There are 10 hidden switches. A switch that is on adds its own fixed numbers to the row, and there is some noise. The rows also spread widely along 11 directions, which tell nothing about the answers.
In the rows, 128 means zero.
Some rows, each with its switches (1 for on, 0 for off) after it:
[ 86  67 113 171 112 168 147 142 170 151 145  57 126 150 128 144 113 141
 134 109 128  72 136 159 206 134]	1 0 1 1 1 0 0 1 0 0
[132 147 141 198  90 102 103 169 123  61 165 134 196 120 166 164 145 167
 151 134 150  42  81 146 170 129]	1 1 1 0 0 1 1 1 0 0
[123 100 118 170 145 155 106 152 119 123 146  87 152 205 187  68 140  87
  80 131 150 124 129 176 125 112]	0 1 1 1 0 1 0 1 0 1
[155 110 127 175 159 122 139 149 143 118 118 115 135 171 224 147 147 107
 132 158 140  76 133 153  99 127]	1 1 1 0 0 0 0 0 0 1
[157 108 115 143 133 139 168 119 101 121 172 112 123 134 121 110 164  79
 112  95 135  95 133 162 157 155]	1 0 0 1 1 0 0 1 1 0
[114 111 123 168 133  73  91 147 117 118 154 175 152  90 121 122 146 105
 115  84 133  99  85 133  93 114]	0 0 0 1 1 0 0 0 0 1
[ 94 104 158 166 120 154  87 168 152 147 118  98 146 147 147 105  89 152
 113  91 137 114 106 183 138 102]	1 1 1 0 0 1 1 0 0 1
[122 127 148 118 103 215 148 156 137 116 110  83 148 185 153 129 111 178
 111 135 170 127 167 182 147 107]	1 1 0 0 0 0 1 1 0 1
[139  82 177 183 145 131 190 113 103 133  81 121 109 109 135 146 201  66
 120  67 128 104 134 180 147 154]	1 1 0 1 0 0 0 0 1 0
[127  72 140 191 163 144 173 124 154 169 125  89 100 114 116 126 140 101
 150  75  91  93 118 183 174 147]	0 1 1 1 0 0 1 1 0 1
[118 110 138 143 150  90 124 129 163 116 114 120 131 107 168 158  99 135
 138 106 125  92 137 128  74 120]	1 1 1 1 1 0 0 1 0 1
[113 123 164 161 128 137 127 148 146 170  87 145 131 120 132 120 101 138
 116 100 135 124 134 205  98 103]	1 1 1 1 0 0 1 0 0 1
[150 126 170  93 163 135 123 118 154 108 129  60 121 156 157 110  70 150
  98  96 144 133 146 140  94 130]	0 1 0 1 1 0 1 1 1 1
[107 113  85 124 100 107  98 155 149  87 149 149 173 139 174 147  92 135
 108 132 165  93 136  93  72  91]	1 0 0 1 0 1 1 1 0 1
[148 127 108 161 121 182  86 178 126  73 103  95 134 187 136  89 145 125
 159  94 123  82 105 130 155 171]	0 1 0 1 0 1 1 0 1 1
[141 149 125 140  97 174 119 167 137  50  94 102 151 188 165 140 125 176
 159 132 147  82 144 115 151 150]	1 1 0 0 0 1 0 1 0 1
[125  91 145 119 168 171 126 133 146 126 124  56 110 154 141  87 103 111
 115  65 120 139 127 168 113 125]	1 1 1 1 0 0 1 1 0 1
[160 177 144 140  76 125 166 127 144 105 107 178 147 154 127 150 105 164
 131 147 150  89 163 133 150 136]	0 1 0 0 0 0 1 1 0 1
[105 133 137 164  99 159 128 166 133 130 107 119 150 118 133 148 137 184
 142 117 160  94 141 174 150 122]	0 0 0 1 0 1 0 0 1 0
[135 163 148 112 118 102 135 135 163 104  60 139 129 151 194 141  87 158
 132 144 148 118 180 122  72 116]	0 1 1 0 0 0 0 1 0 0
[117 150 150 132 106 185  95 176 130 119 149  86 157 163 125 102  92 203
 122 115 157 117 121 190 157 120]	1 0 0 0 1 0 0 1 0 1
[100 102 132 130 144 181 101 160 152 162 149  79 122 135 118 103  96 175
 123  95 134 117 127 198 133 109]	1 1 0 1 1 0 0 0 0 1
[ 60  64  98 101 110 203 140 138 133 116 147  96 158 132 145 149 147 143
  90 100 185 139 175 143  99  65]	1 1 0 1 0 0 0 1 0 1
[118 128 100 166  88 148  72 179 125 118 116 157 165 187 142  76 118  99
 111 117 135  99 114 165 119 124]	1 1 0 1 0 0 1 1 0 1
[126 154 122 133  83 194 104 176 157 129  94 111 137 172 124 109  89 187
 163 118 134  96 150 163 153 145]	0 1 0 0 0 0 1 1 1 1
[ 97 103 151 173 136  71 106 143 156 154 111 146 162 119 184 134  93 110
  94 115 145 116 120 157  60  85]	0 0 1 1 0 0 1 1 0 1
[147 162 121 105 111 152 120 140 126  53 141 113 134 147 123 113 122 163
 131  97 153 105 132 117 136 135]	1 1 1 1 0 1 0 0 0 0

New rows. What belongs after each?
[103 121  96 115  97 141 166 128 164 124 142 131 133  94 129 179 102 190
 147 128 152  84 181 135 132 106]	1 1 0 1 0 1 0 1 0 0
[115 104 178 156 166 163 111 172 124 124  98  91 153 125 179 139 142 161
 118 110 155 127 115 208  80  95]	1 1 0 1 0 0 1 0 0 1
[158 138 117  87 161  88 150 114 150 122 175 119 109 119 171 123  89 147
 105 130 155 121 152 119  84 105]	0 0 0 0 0 1 0 0 0 0
[149 165 149 201  98 148 100 185 109  97 117 153 175 158 131 119 146 148
 141 130 147  79  83 189 152 140]	1 0 1 1 0 0 1 0 0 1
[ 70  92 153 145  99 182  89 164 166 100 145  56 173 140 145 153  92 197
 128  86 156  98 109 145 159  96]	1 1 1 0 0 0 1 1 0 1
[106 104 159  64 155 175 113 143 150  91 104  45 116 130 159 133  83 183
 117  66 166 152 157 113  71 108]	1 0 0 0 1 1 0 0 1 1
[153 123 115 127 120 109 108 117 166  71 123  94 127 203 182 108  96  87
 122 103 130  85 136  63 121 161]	0 1 1 0 0 0 0 1 1 1
[131 108 119 110 117 147 136 117 174 121 113 100  96 162  92  99  71 129
 127  77 107 108 151 107 158 153]	0 1 0 1 1 0 1 1 0 1
[132  73 155 148 157 164 190 109 129 120 146  47 120 137 159 155 165 107
 103  95 161 104 141 161 160 130]	1 0 1 1 0 0 0 0 1 0
[156 138 124 115 138  61 138 113 122  92 133 167 119 105 160 116 123  89
 120  91 124 110 136 107  76 130]	1 1 0 0 0 1 0 1 0 0
[ 76 118 145 170  67 128 121 164 162 104  92 129 172 120 147 191 110 197
 135 135 170  74 138 122 165 101]	0 0 1 0 1 1 1 0 0 0
[141 160 101 104 116 149 105 163 147 125 123 127 117 165 136  71  75 150
 127 120 139 126 142 145 116 119]	0 0 1 0 0 1 1 0 0 0
[124  88  84 164 104  87 118 124 175 137 178 128 130 140 161 149 119 103
 131 121 128  37 123  98 164 138]	0 1 0 0 0 0 0 0 1 0
[125 140 141 102 131 171 103 156 114  79 112 100 135 150 133  84 122 133
 124  66 144 154 123 140  93 122]	1 0 1 0 0 0 0 1 0 1
[104 112 127 147 131 136 129 155 126 117 129 129 181 145 232 163 146 136
  98 167 189 116 160 168  51  65]	1 1 1 0 0 0 0 1 0 1
[156 154 145 147 127  80 147 122 191 144 100 116 102 154 167 135  56 157
 150 146 106  71 160 134 143 156]	0 1 1 0 1 0 0 1 0 0
[136 143 160 165  98 167 100 161 140  93 133  85 149 186 125 101 105 168
 137  96 129  88 100 160 199 159]	1 1 0 0 0 0 0 1 0 1
[124 149 116 124 128 145  45 179 143  86 182 102 160 139 135 108  93 197
 138 111 144  87  87 148 111 118]	1 1 0 1 1 0 0 0 0 1
[135 119 117 141 137 154 123 145 114 102 180 114 149 126 130 103 153 121
 128  91 139 113 103 156 134 115]	0 1 1 0 0 0 1 1 0 1
[ 65  76  88 168  74 153  70 177 121  75 166 117 191 155 144 127 146 124
 110  97 163  84  99 104 159 105]	1 0 0 0 1 1 0 1 0 1
[ 92 113 139 146  77 148 104 155 142  88 174  90 191 151 143 151 104 179
  91 120 182  87 111 146 170  98]	1 0 0 1 0 0 1 1 0 0
[142 100 148  93 145 152 174  94 154 106  93  81  85 165 125 111 100 104
 108  66 124 139 171 112 123 148]	1 1 0 1 0 0 0 1 0 1
[ 89 120 111 104  88 198 154 141 131 125 146 126 148 119  93 141 121 178
 114  97 173 133 165 159 135  93]	1 0 0 1 0 0 0 1 0 1
[ 66  96 115 141 102 131  59 171 181 141 137 107 152 118 128 123  47 183
 132  91 126  91 117 145 117 100]	1 1 0 1 1 1 1 1 0 1
[150 103  93 104 126 165 198 113 129 128 107 132 104 150 137 125 123  83
 114 106 148 122 194 127  99 134]	1 0 0 1 0 1 1 1 1 1
[129 109 148 119 161 138 113 139 116 111 119  89 123 150 161  79 129  99
  96  81 133 145 128 170  90 120]	1 1 0 1 0 0 0 1 0 0
[ 90 146 127 143  79 132  89 165 144 107  96 167 165 123 133 134 115 174
 141 105 147 108 137 132 106 106]	0 1 0 0 0 0 0 1 0 1
[107 144 130  98 120 169  89 177 153  85  97  90 137 143 152 120  78 202
 153  93 145 129 140 124  91 120]	1 0 0 0 0 1 0 1 0 1
[ 77 123 113  60  63 173 102 135 176  71 111  96 132 146 107 134  67 192
 130  69 154 121 166  70 139 113]	1 1 0 0 0 0 0 1 0 0
[101 118 153 140 110 200 132 146 122 117 166  91 151 115 101 136 145 185
 125  79 162 117 115 186 174 103]	1 1 1 0 0 0 0 0 0 1
[ 92 138 153 150  78 126 115 153 143 122 127 129 170  98 149 167 105 196
 136 111 163  87 142 162 134 108]	1 1 0 0 0 1 0 1 1 0
[124 116 115 110 110 170 113 138 135  76 134 101 150 183 143 103 110 116
  99  99 156 122 139 121 114 114]	1 1 1 1 0 0 1 1 0 1
[113  82 188 173 133 132 147 122 148 159 118  77 119 126 142 125 111 112
 101  65 130 105 120 184 172 129]	1 1 1 0 0 1 1 0 1 0
[149 175 142 140  81 155 120 160 152  84  81 130 144 181 141 133  96 176
 141 142 148  82 145 146 148 142]	1 1 1 1 0 0 1 0 0 0
[166 112 182 176 167  86 178 123 115 128 110 132 118  95 153 153 157 100
 122  99 127  98 108 179 120 140]	1 0 0 1 0 0 1 0 0 0
[ 83  72 146 132 146 146  98 158 134  94 115  78 148 120 188 149 153 139
 116  84 156 119 118 137  94  92]	1 1 0 0 0 0 0 0 0 0
[133 101 108 210 134  87 116 141 143 158 199 121 150 116 150 124 117  97
 136 105 114  49  86 169 151 145]	1 0 1 1 0 1 0 1 1 1
[159 137 122 132 129  85 149 130 151 125  74 154  94 142 157 114  99  91
 149 104 101  98 151 116 101 162]	1 0 0 0 0 0 0 1 0 0
[117 101 117 171 104 102 123 149 126 153 170 149 151 127 135 115 121  97
 102 115 134  84 108 171 153 116]	1 0 0 0 1 0 1 1 0 0
[117 113 119 156 152  67  58 155 136 114 184 130 160 114 172 103  95 123
 109 104 128  92  86 145  71 107]	1 1 0 1 1 1 0 1 0 1
[120  92 151 132 136 147 193 109 126  85 126  86 131 103 149 180 161 147
 121  98 158 107 161 138 144 119]	1 1 0 1 0 1 0 1 0 0
[187 172 112 153 148 121 118 154 141 109 131 131 121 166 158  94 107 130
 164 134 107  79 120 162 110 165]	1 1 1 1 0 0 0 1 0 1
[ 95  86 116 128 128 117 120 121 138 149 182 113 158 136 179 118 116  91
  69 103 172 130 141 138  81  79]	0 0 1 0 0 0 0 1 1 1
[102 128 124 108 112  78 103 136 134 112  81 186 134  98 142 111 109  96
 115  82 131 135 148 111  48  98]	0 1 1 0 1 0 1 1 0 0
[123  73 147 156 146 176 175 122 150 131 180  41 138 149 141 148 120 137
 104 103 151  98 123 171 182 118]	1 0 1 1 0 0 1 1 0 1
[114  94 120 123 147 107 107 128 141 101 220 100 159 118 170 142 119 126
  89  97 169 105  96 114  95  83]	1 0 1 0 0 0 0 0 0 1
[ 62  63 167 170 113  79 116 130 151 156 112 144 158  87 147 153 101  95
  88  67 140 120 115 141  93  81]	1 0 1 0 1 0 1 1 0 1
[161 170 126 176 109 119 107 158 112  90 136 158 151 155 130  99 145 129
 151 121 121  81 105 152 150 154]	0 1 1 0 1 0 0 1 0 1
[167 183 141 120 118 185 115 166  99  92 114 115 132 196 115  56 125 151
 125 115 142 141 135 173 144 152]	0 0 0 0 1 0 0 1 0 1
[187 160 103 120 155 202 121 176 102  48 123  70 138 200 194 102 154 150
 160 145 152  98 147 154 100 162]	1 1 0 1 0 1 0 1 1 1
[178 146 138 146 126 103 190 108 108  91 147 145 126 125 136 134 160  92
 126 106 135  95 131 136 149 151]	1 0 1 0 0 0 0 1 0 0
[152 140 121 144 145 143 122 157 120 101 132 111 152 182 192 106 129 115
 110 145 158 115 135 165  84 119]	1 0 1 1 0 0 0 1 0 1
[122 112 149 152 144 191 126 183 114 103  82  82 148 130 178 146 151 164
 161 113 146 105 141 186 105 130]	1 1 0 0 1 1 1 1 1 1
[129 121 147 160 109  88 130 120 176 142 104 124 132 157 158 138  73 126
 117 113 133  84 146 119 126 146]	0 0 0 1 0 0 0 1 1 1
[152 136 127  92 135 197 179 128 119 100 141  84  97 137  94 114 145 151
 137  87 144 127 152 151 170 141]	1 0 1 0 1 0 0 0 0 0
[125 115 119 119 113 158 170 129 135 128  98 132 132 168 157 133 121 117
  96 131 165 131 186 146  99 109]	1 0 0 1 0 0 0 1 0 1
[146 123 105 143  83 173 138 149 129 105 111 129 128 179 113 105 126  95
 143  88 128  88 135 122 167 169]	1 0 0 0 0 0 1 1 1 1
[ 53  74 130 150  81 110  51 159 158 114 154 105 165 126 125 110  76 137
  99  59 133  96  92 120 157 101]	1 1 0 0 1 1 1 1 0 0
[145 122 152 113 132  97 112 126 178 104 130  73 113 167 141 110  37 141
 111  96 118  94 120 109 140 152]	1 0 0 1 1 0 1 1 0 0
[ 71  93 154 116 117 209 127 152 111  95  77  97 144 121 112 125 160 148
 116  49 158 163 151 163 105  99]	1 1 0 1 0 0 0 1 0 1
[121 115 101 145 104 173  79 173 175 105 159  79 152 196 164 120  83 165
 135 133 144  68 109 131 159 123]	1 1 1 0 0 0 1 0 0 1
[ 94 118 164 147  99 149  99 155 133 118 166 101 187 147 162 128  90 181
  77 121 181 120 120 181 132  77]	1 1 0 0 0 1 1 1 0 1
[129 122 127 164  89 154 112 148 126  50 157  98 173 185 143 139 154 148
 123 124 156  70 112 107 195 143]	0 1 0 0 1 0 0 1 0 1
[105 125  97 157 113 111  60 160 144 114 184 135 159 117 115 103 101 136
 138  86 118  78  85 141 122 124]	1 1 1 1 1 0 0 1 0 1
[145 146 191 152 135 141 123 149 105  68 100  83 161 174 197 117 149 133
 102 120 161 125 122 173 122 126]	1 1 1 0 0 0 0 1 0 0
[160 146 108 107 152  53 131 116 142  81 157 149 124  97 183 135 107 114
 138 108 128  93 133  95  59 123]	1 1 1 0 0 1 0 1 0 0
[148 134 147 162 144 188 122 167  84 101 144  94 159 185 166  80 183 126
 107 128 157 130 117 206 143 123]	0 1 0 0 0 0 0 1 0 1
[132 161 115 110 102  92 100 138 165 127 141 159 152 167 185 120  52 145
  97 161 157 103 164 129  64  96]	1 1 1 0 1 0 0 1 0 1
[104 106 154 168  93 148 161 142 108 108  64 170 155 120 137 154 181 111
 120  98 153 122 151 151 122 109]	0 1 0 0 0 0 1 1 0 1
[108 121 109 111 142 134  82 174 124  56 138  99 174 127 197 138 133 171
 123 137 171 112 133 127  60  85]	0 1 0 1 1 1 1 1 0 0
